All groups share one centre, and each spreads out both ways along 11 directions, with some noise.
(in the rows, 128 means zero)
Known rows, each followed by its group:
[168 117 127 138 134 151 137  94 119 103 107 186  95 131 181 139 141 208
 172 138 101]
q_159
[159 104 149  59 140 154 106 120 128 127  77 114 121 102  97 146 105 144
 152  76 125]
q_159
[132 139 122 118 128 113 112  83 164 135 165 154 140 208 150 140 156 172
 155  96 151]
q_963
[159 143 125 125 118 144 134 128 177  75  98 151 151 198 114 145 122 143
 106 121 134]
q_159
[123 108 117 145  94  88 181 158 107 113 153 164 120 130  95 138 109  95
 145 119 148]
q_708
[144  93 103  69  90 103  88  94  99 145  82 123 112  73 176 123 130 125
 135 175  75]
q_708
[101 113  88 169 118 169 184 183  79  80 151 174 120 117  86  95 114  44
 124 151 140]
q_963
[122 137 156 180 118  47 134 143 133 116 147 122 125 136 142 175 124 165
 143 146 133]
q_347
[110 137 165 140 129 121 130  94 169 124 140  89 155 168 145  88 133 123
 115 140 122]
q_159
[200 121 118 114  38  95 163 112 120 140 132 131 124 161 132  99 100 173
  98 138 124]
q_159
[116  80 108 149 138 135 146 137 111 104 125 206 121  58 129 169 119 114
 191 116 118]
q_408
[153 115 136 139  93 158 173 108 159 112 129 134 137 164 128  89 110 121
 101 146 117]
q_408
[167 116 148 136  98 122 147 148 113 153  60  70  92  93 174 146 110 170
 107 154 128]
q_347
[174 134 149 128 144 143 102 152  71  61  73 120 103 122 117 136  97 164
 133 175  78]
q_963
[110 117 146 130 147 190 159 116 125 159 127 128  94 142 153 136 138 115
 158 150 138]
q_453
[ 87 118 184 117 154 141 153 112 164 180 134  83 122 115 120 127 130  90
 141 114 137]
q_453
[113 152 135 137 166 179 189 138 121 155  97 122  57 139 175 118 186 135
 113 168 141]
q_453
[ 86 135 137  98 174 111 149 100 155 145 117 130  97 113 157  85 208 141
 147  73 147]
q_347
[134 108 127 185  99 111 116 112  94  82 188 150 162 156 147 102  93 156
 184 117 133]
q_708
[167 117 114 103 129 142  41  94 120 147 143 140 159 101 134 161 102 185
 161  95 102]
q_708
[142 124  99 128 125 152 140 109 112 157 127 161  94 109 176 128 153 165
 144 136 128]
q_453
[142 137  91 137 101  73 154 160 164 113 117 158 139 132 113 157 139 129
  96  99 157]
q_708
[162 121 165 130 139 130  96 111 144 183 124 114 133  64 124 187  95 178
 135 117 101]
q_347
[128  82 121  73  89 184 113  98 137 130  75  69 149 109 155  57 103  75
 107 120 124]
q_453
[106 114 144 117 132 153 149 102 155 104 113 138 114 210 164 142 145 119
 168 141 150]
q_708
[154 120 147 118 129 139 156 129  81 111  70  96  61 122 182  89 144 183
 136 155 117]
q_453
[129 151 152 183 183 189 161 132 157 128  79 117  85 121 191 134 166 181
 117 162 127]
q_453
[132 141 129 170  89  64 146 189  79 166 179  95 129  86  89 141  88 115
  99 136 145]
q_159
[ 99 109 144 108 149 155 187  79 200 122 107 185 105 157 154 131 177 105
 150 131 126]
q_408
[119 146 143 160 149 139 164 145 113 121 150 171  87 187 131 184 143 136
 155 177 135]
q_453
[146 116 154 151 137 176 148 157  60 140 139 123  83 148 125 169  84 150
 192 143 152]
q_963
[149 132 103  93  91  87  80 138  93 121 101  91 135 145 142 135 118 125
 111 152 131]
q_708
[109 136 184 144 159  88 158 158 100 108 100  78  91  99 123 116 132 129
 130 144 118]
q_347
[130 111 124 140 152 205 110 123  86 133 132 140 111 129 156 145 115 150
 186 122 143]
q_963
[123 172  84 161 104  89 119 136 106 136 154 113 127 154 168  86 168 139
  77 168 135]
q_453
[152 110 121 127  89 137 178 125 143 109  98 148 115 137 138 100 121 121
 101 157 113]
q_159
[118  92 104 111 103 146 182 107 103 119 165 202  96 157 126 113 139 100
 188 132 129]
q_408
[144  90 112 108  60  49 154  91 149 141 150 183 130 145 148 151 130 136
 160 124 123]
q_408
[106 135 141 170 147 100 132 140 151  92 113 118 129 143 167 133 147 154
 141 110 156]
q_347
[125 131 126 125  94  89  93  93 167 185 153  87 156 148 172 137 137 152
 119 119 152]
q_159
[179 129 127 118 152 178 111  88 114 119  95 151  96  83 166 102 145 202
 122 162  59]
q_963
[111 157 125 169 122 107 129 119 146  77 159 125 161 208 151  77 149 140
 117 122 150]
q_708
[119 116 113 164 125 145 164 150 102 118 152 175 113 119 117 139 121 110
 151 141 133]
q_347
[134 109 155  91 116  99 119  96 118 150 126 113 109 144 145 147 127 157
 171 122 122]
q_963
[141 118 146  69 136 128  86  92 154 133 101 111 141 126 126 140 125 146
 141  88 118]
q_708
[118 118 139 146 104  97 134 140 177  92  92  90 150 201 174 150 123 136
 138  98 193]
q_347
[ 74  81 109 170 127 159 133 101  98 163 158 133 129  39 198  79 138  91
 164 149 115]
q_159
[147 101 151  84  96 107 115 133 136 115  75  76 141 110  99 126  83 109
 112 109 123]
q_408
[132 138 124 205 151  88 145 161 105 144 157 170 109  42 138 169 135 174
 133 144 106]
q_347
[143 111  97 137 118 161 124 118  96 112 159 187 130 127 128 127 118 141
 173 113 127]
q_708
[122 118 105 140 130 178 165 171 106 102 115 144 123 120  96 111 113  80
 116 125 150]
q_963
[154 106 155 189  92 128 129  93 152 103 169 132 169 160 158 120  84 175
 154 124 123]
q_408
[121 120  79  77 124 140 116 152  83 184  80 107  77  99 177 151 161 131
 141 114 175]
q_963
[113  95 106 132 100 126 160 170  88  91 100 123 129  71 110  82 101  61
 111 135 131]
q_963
[165 101 143 127 137 124 153  95 104  99 118 202  94  62 128 116 130 176
 157 139  48]
q_159
[117 152 101 121 120 121 146 139 154 167 125 158 102 185 141 210 160 106
 110 190 144]
q_453
[106 108 130 166 148  90 156 143 165 131 121 183 122  78 145 208 147 133
 156 129 131]
q_408
[129 157 116 125 137 123 165 168 138 150  75 108  80 132 143 148 165 125
  73 154 152]
q_453
[140  98 179 162 149 165 134 138 179 125  87 118 142  89 120 196  80 142
 143 113 130]
q_408
[128 124 123  86 136 161 113  96 135 122 128 139 126 207 150 121 149 148
 170  87 157]
q_408
[134 146 138 143  81  43 123 138  91 133 150  94 113 180 153 146 117 141
 123 195 120]
q_453
[118 102 139 137 139 155  92 103 132 141 146 129 152 122 149 157 107 143
 184 102 140]
q_963
[124 125 146 149 150 132 170 131 122 158 108 121  76  83 168 136 151 155
 141 145 122]
q_408
[179 108  90 145  77 178  93 102 154  93 117 125 198 121 149  72  81 154
  88 105 122]
q_347
[159 170 101  93 135 133  83 159 112 125  88  81 140 134 103 109 131 144
  72 103 149]
q_708
[138 147 112  36 139 116 105 104 139 158 111 145 101 170 115 153 173 145
 132 107 131]
q_347
[118 129 124 145 158 139 155 179 133 139 126 148 127  67  69 165 111  93
 117  97 144]
q_347
[131 103 152 181 121 109  83 127 107  92 156 122 167  89 138 139  75 164
 175 110 117]
q_408
[135 126  88 155 108 140 153 123 135  91 119 169 123 164 176 107 158 143
 132 144 139]
q_708
[183 152 112  81 129 116 149 165  72 151  88 158  48 118  97 189 138 158
 106 183  96]
q_963
[ 88  73 149 131 112 186 139  61 183 140 111 115 140 144 212 105 133  97
 163 155 125]
q_159
[165 141 118 111 116 107 160 171  95 122 104 141  85 141 101 162 122 146
 120 126 146]
q_159
[139 107  89 100  98 116 170 131  97 149 138 191  97  96 114 126 143 104
 131 142 113]
q_159
[111 112  97 141 119 118  97 137 129 134 143 130 153 142 148 158 123 129
 160  86 177]
q_963
[100 114 162 108 148 169 140  74  98 135 163 125  99 156 149  58 145 120
 177 145  98]
q_408
[137  97  98 141 104 134 132 110 101 127 135 185 114  99 158 146 122 126
 160 172  97]
q_708
[ 96 133 182 144 179 130 173  93 228 148 117 156 124 110 133 161 168 114
 117 139  99]
q_453
[143 137 116  68 141 167  94 131 134  99 124 140 164 158  42 127 101  89
 117  84 126]
q_347

New rows. What belongs after each?
[126 134 145 151 151 165 120 121 153 107 118 113 138 154 147 120 130 150
 135 110 142]
q_408
[141  84 126 146  69  81 199 119 146 131 117 171 108 105 159 136 126 135
 137 146 128]
q_408
[134 116 149 113 158 208 115 126 132  17  67 109 152 147  99  65  99  99
 124 121 103]
q_963
[107 184 148 174 205 186 128 160  92 150 131  86  82 137 163 118 166 171
 130 138 154]
q_408
[ 91 127 111 119 119 138 191 153 153 118  96 138 106 147 129 119 159  47
  88 171 142]
q_159
[108 134 162 140 139 111 154 103 157 120 123 116 116 148 157 110 154 127
 116 177  99]
q_453
[151 157 141 126 169 222 110 133 105 154  83  72  94 145 161 123 135 176
 111 151 134]
q_708
[101 110 108 149 106 136 106  91 148 175 168 120 150 144 199 128 140 131
 154 128 156]
q_159
[133 123 117  93 163 171  90 155 103 136  77 132 110  86 108 197 115 101
 140 145 114]
q_963
[181  95 136 116 105 132 102 128  86 175  86 103  94  44 170 168  92 187
 150 141 108]
q_708
[ 94 100  99 123 111 147 188 118 125 168 178 185 117 125 121 102 146  69
 153 114 148]
q_963
[111 107 138 160 121 101 157 187  72  96  92  81 101  94 137 111 108 115
 146 121 164]
q_408
[101 120 132  73 150 116  97 113 125  69  94 134 137 133  96 115 133  67
 130 160  73]
q_963
[173 126 132 150 101 121 181 186 104 116  74 116  78 132 138 173 104 158
 116 150 151]
q_159
[145  74  98 125  83 108 103 118  92 129 143 185 136  69 125 184  82 117
 176 160  88]
q_708
[149 132 100 196 119 178 127 153  97  96 124 142 123 125 165 127 106 152
 128 172 129]
q_708
[137 107 209 119 133 161 152  97 174 158 117  89 124 139 119 151  91 130
 142 142 108]
q_408
[144 152 117 159 115 139 158 175  83 103 144 120 116 162 105  97 117 132
 107 131 154]
q_159
[ 87 110 174 112 157 126 114  79 157  94 119 108 142 113 147  76 143 107
 151 132  91]
q_408
[102 100 125 131 116 167 164 124 117 143 114 115  97 149 177 115 139  97
 153 154 155]
q_159
[146 132 120 182 134 159 205 186  74  62  96 160  75 116 120 101 124 118
 110 173 120]
q_159
[117 133 144 169 125 121 146 165  84 127 150  83 139  72  98  68  93  99
 101 127 122]
q_159
[140  58 127 142  99 190 155  87 133 156 118 156 128  43 175 105  97 127
 152 137  96]
q_453
[140 135  87  84  95 132 138  88 127 143 160 161 126 176 132  65 166 128
 113 126 121]
q_159
[165 160 161 167 154 178 167 165 147  90  86 112 115 149  99 123 106 156
  72 152 117]
q_963
[143 111 144  97 110 156 137 134  97 135 139 134 117 143  77 139  84  92
 143 150 109]
q_347
[113 125 166 164 137 118  87 112 165 114 143 114 170 142 127 180  94 123
 140 160 102]
q_708
[120 185 125 160 166  88 125 183  65 115 199 136 127 123  50 108 133 126
 108 114 127]
q_159
[118 112 201 161 118 145 173 105 170 115 136  87 141 189 138 112  93 125
 147 134 137]
q_408
[138 127 114  99 160 166  81 116 116 107 133 148 152 100  95 113 124 142
 144  69 121]
q_159
[ 90 136 148 178 141 115 152 148  99  84 143 127 119 124 125 102 127  81
 119 206  88]
q_963
[129 138 127 148 122 103 112 117 199 131 122 116 171 123 147 142 134 148
  91  98 142]
q_963
[152 141 119 178 134 149 104 146  96  67 138 145 140 176 139 149  99 173
 149 141 137]
q_453
[112 122 183 170 124 111 141 107 156 122 155 100 143 163 147 111 110 148
 147 127 134]
q_963
[109 172 137 151 188 115 162 123 117 133 190 193  87 173 113 143 187 169
 167 117 131]
q_453
[179 125 125 149  63 103 193 124 132 103 131 161 115 157 123  97 114 146
  92 168 102]
q_159
[146 166 124 152 108  84 164 156 112 107 125 120  96 179 138 121 148 159
  97 161 140]
q_963
[107 119 131  73 147 151 152  81 169 166 109 143 104 137 149 114 181 109
 129 122 117]
q_453
[167 118 166 128  83 175 174 124  90 146 122  59 103 151 133  57  80 139
 106 153 123]
q_408
[128  68 158  97 124 131 145  94 160 146  56 124 104  47 175 145 127 128
 152 137  88]
q_159
[113 106 125 107  99  92 156 137 107 124 111 118 109  95 124  98 130  90
 120 140 119]
q_963
[198 123 135 117  90 112 119 129 129  83 119 148 143 177 103 148  84 203
 147  76 146]
q_963
[110 133 139 172 167 208 165 134 146 101 133 155 138 111  99 102 119  83
 106 166  96]
q_963
[135 144  81  83 172 185 144 146  87  98  84 176  75 135 126 110 175 141
 136 106 137]
q_159
[135 102 109  49 106 191 158  97 145 109  89 139 123 168 112  61 137  72
 112 117 126]
q_159
[159  87 153 160  95 107 100  83 104 137 160 115 150  60 169  86  88 196
 170 100  98]
q_453
[123 122 167 166 123 141 109 138  92 148 146  52 138 129 141 121  78 156
 159 104 166]
q_159
[119 118 149 182 138 141 127 139 175 101 114 121 153 160 157 174 108 147
 151 116 163]
q_347
[ 91 155 118 154 147 178 175 140 122 117 121 116  96 169 154  81 164  78
  91 202 130]
q_453
[104 106 167 154  99  94 181 134 157 202 160  87 127 127 141 150 115 118
 140  95 182]
q_963
[129 128  70 105 126 130  89  71 160 142 145 183 146 121 177 107 181 162
 132  98 122]
q_963
[131 113 119 123 142 166 124 139  75 194 143 147  80 106 148 194 124 145
 189 134 146]
q_963
[179 109 108 132  77  72 151 115 152 165 141 171 131  76 131 144 124 174
 104 107 108]
q_963
[115 137  96  74 127  52 136 144 118 163 144 164 100 129 104 160 175 136
 151  64 168]
q_347
[139 162 203 146 137 132 106  67 191 171 165  74 156 164 143 112 120 166
  92 172  77]
q_408
[ 77 114 126 117 133 139 141 118 133 124 114  96 130 135 156  78 152  78
 133 124 145]
q_963
[129  92 127 140 106 147 117 100  78 115 163 156 125 146 156 115 104 133
 195 152 109]
q_708
[109 146 160  84 131  58 143 157 118 101 112  74 126 136  66  87 130  84
  95 114 128]
q_347
[127 127 119  73 111  50 110 152 119 124  62  76 115  85 123 117 146 113
  89 115 133]
q_408
[149 147 112 141 140 195 140 162  84 136 128 129 101 144 116 125 114 140
 118 128 152]
q_408
[168 115 109 153  94  99 110 157 103  77  83 113 142  78 146 111  96 164
 106 124 124]
q_963
[141 119 164 139  94 127 158 167  90 133 138  69 131 140  86 105  63 103
 118 118 154]
q_159
[159 134 114 101 104 121  59 119 121 104 133 102 179 150  96 114  92 141
 115 101 123]
q_408
[152 140 140 124 136 139 139 150  91  65 117 147 105 189  82 138 109 128
 138 160 115]
q_963
[136 134 175 117 171 160  97 106 123 119  96 112 108 106 132 151 126 153
 138 176  67]
q_963
[134 121  81  94 103 126 145 148  80  55  96 152 112 142 111  69 140  95
 115 134 129]
q_963
[140 101 152 106  84 107 171  88 130 138 112  99  96 169 191  85 140 166
 158 119 145]
q_408
[ 90 149 127 184 135 148 160 153 197  74 112 125 154 203 140 130 143  79
  80 170 156]
q_159
[138 133 161 146 147 153 142 164 113 106 107 108 111 144 103 161  96 127
 131 155 125]
q_963
[167  95 110 135 103  99 131 118 156 142 101 173 131  61 155 174 125 180
 138 102 119]
q_708
[ 78 132 123 113 185 223 150 115 166 163 103 119 111  99 142 101 173  64
 106 139 126]
q_963
[155  93 133 106 124 112 118 127 161 132  61 132 129  45 133 182 114 146
 130 107 113]
q_408
[162 112 149 183 129 153 128 175 137  66 106 143 157 116  81 187  52 141
 139 111 133]
q_159
[135 118 137 134 154 121 126 149 116 126  76 127 103  61 151 171 137 159
 145 123 125]
q_159
[150 138 132 140  99  79 145 130 108  96 147 140 114 193 132 123 128 165
 144 133 137]
q_963
[158 110 164 130 127 162 153 150 112  77  89 106 127  99  85  98  78 127
 115 113 111]
q_159
[130 166 132 122 127  78  80 118 121 165 144  79 136 106 128 125 142 138
  70 186  79]
q_708
[168  84 127  46  66 130 154  94  89 168 115 125  89 135 131 104 113 133
 154 126 119]
q_408
[170 108 151 108 136 138 117 109 130 101  69 108 114  91 158 107 119 201
 142  80 119]
q_453
[ 77 156 109 117 177 130  78 139 183 119 101 116 163 144 128 170 165  71
  90 141 138]
q_963
[138 112  85 155 108 119 144 115 124  93 139 189 142  78 144  79 141 133
 123 123 103]
q_708
[135 129 111 125  90  70 115 175 104  92 122  94 150 128  93 111  97 107
 101 108 152]
q_708
[110 107 141 146 166 128 136 111 110 121 131 160 107  61 145 121 144 133
 167 143  87]
q_159
[133 139 166 181 161 136 165 167  80  82 121 128  86 121 116 129 117 156
 149 149 119]
q_159
[150 129 106 138 107 134 149 170  88 103 120 142 110 155 107 145 111 136
 135 123 163]
q_963
[150 132 106 136  96  92 155 150 108 129 148 145 117 158 132 126 134 169
 142  78 180]
q_708
[ 97 154 119 117 135 132 155 158 151 144 129 125 117 185 101 168 147  65
  95 158 156]
q_453
[136 132 178 144 174 131 136 158 111  93  95 108 105 102 105 166 108 150
 155 121 119]
q_159
[110 117 123 170 110 123 194 162 101 105 107 124  88 132 164 100 139 110
 125 165 148]
q_347
